There are 3 ways to turn a row about zero (a turn may also mirror it). The second row of each pair is the first, turned, with some noise. The first 21 pairs use one turn. New pairs use 2 turns, one after the other, and a turn may come again.
In the rows, zero is written as 128.
Known pairs, each followed by its turns in order:
[158 127 108 112 111 159]
[115 156 155 144 125 102]	D

[ 40 168 167  92 106 172]
[134  17 110 117 127  87]	H

[178 156  93 148  74 134]
[129 152 177 198 133 134]	E

[164 194 149 163 179 171]
[183 157 149 184 183 165]	D

[ 97 109 150 128 130 147]
[143 126  91 116 123 144]	E

[130 153 135 165 169 165]
[126 131 137 148  69  94]	H

[126 122 144 205 115 174]
[157 188 120 133 132 190]	E

[ 81 166 118  78 160 125]
[137  72 174  84 128 106]	H

[120 170 145 106 111 165]
[131  96  97 100 102 107]	H

[138 129 137  56 116 123]
[125 154  89 139 110  74]	D

[158  28 127  89  87  28]
[ 81  63  96  47 131  27]	D

[149 183 113 109 133 218]
[139 205 168 201 120 136]	D

[124  99 117  71 103 146]
[154  77 117 150 101 113]	E

[209 115 110 154 147 130]
[123 218 122 131  99 136]	H

[132 110 129 123 126 130]
[120 137 123 129 140 118]	H

[147 138 166 106 165 201]
[134 137 107 114 100  40]	H

[152 152 104 148 151 134]
[130 144 170 120 153 129]	E

[126 189 152 132 186 105]
[185 112  90 167 152 152]	D

[158  69 152 125 160 126]
[ 87 119 112 117 183 110]	D

[129 146 147 115 159  98]
[ 91 117 129  97 134 115]	E

[132 142 103  87  80  84]
[100 109 130 180 119  71]	E

New pairs, each followed by its turns in order:
[109 152 128 122 117  91]
[132  90 113 136 112 151]	E D

[ 93 116 171 130 118 128]
[143 163 149 104 103 119]	H E

[ 93 130 134 114 171 174]
[164 154 124 139 180 147]	D E

[129 137 180 159 156  82]
[135 152  92 150  65 140]	E D

[ 86 166 135 166 132  73]
[110 161  70 164 127  91]	H H

[140  98 116 161 154 130]
[157 131 101  89 123 122]	E H

[115 159 127 137 183  84]
[156  98 177  97 156 110]	E H

[ 95  86 124  78 130 136]
[153 130 184 139 153 106]	H H

[133 117 140  38 145 142]
[131  90  64 160 138  80]	H D

[137 134  93  62 138  97]
[127 162  69 166 140 101]	H D

[124 152 142 151  58 168]
[134 130 190 142 148 185]	E D

[ 82  91 149 147 146 120]
[134  97 154 162 146  86]	E E

[110 118  86 107 171 131]
[140 145  69 106 136 137]	H D

[154 116  99  77 136  87]
[129  97  90  65 126 112]	E D

[144 162 155 123 143 141]
[118 136 167 116 148 140]	D E

[129 118 117  94 180 145]
[126  93 147 125 122 178]	D D

[166 164 114 141 179  93]
[ 81 109 138 173 124 172]	H E

[121  77 176 157  95 106]
[140 137 124 204 161 117]	E E

[131 197 149  74 127 108]
[ 71  96  90 114 128 185]	E D

[150 130 147  94 118 101]
[140 148 154 107 139 164]	D H

[129 202 139 107 132 113]
[111 160 134 115 127  62]	H D

[163  88 208 153  91 109]
[160 139  82 217 160 145]	E E

[145 136 124 193 167 159]
[137  97  83 150 113 183]	H H

[ 84  71 134  65  90 117]
[131 114  88 182 154  55]	D E

[135 157 145 177 101 107]
[125 160 127 140 166  83]	D D

[151 154 133 166  72 157]
[153 151 169 134 151 187]	E D

[137 112  85 104 130 137]
[105 142 144 119  85 128]	E E

[138 162 133  85 178 111]
[ 71  91 141 140  93 131]	H E

[ 81 128  45 142 143 132]
[134  58 109 169 159  88]	H H

[103 106 104 133  90 121]
[126 107  90 158 111 123]	D E

[164 154 139  94 151 152]
[ 88 104 142 155 122  91]	H E

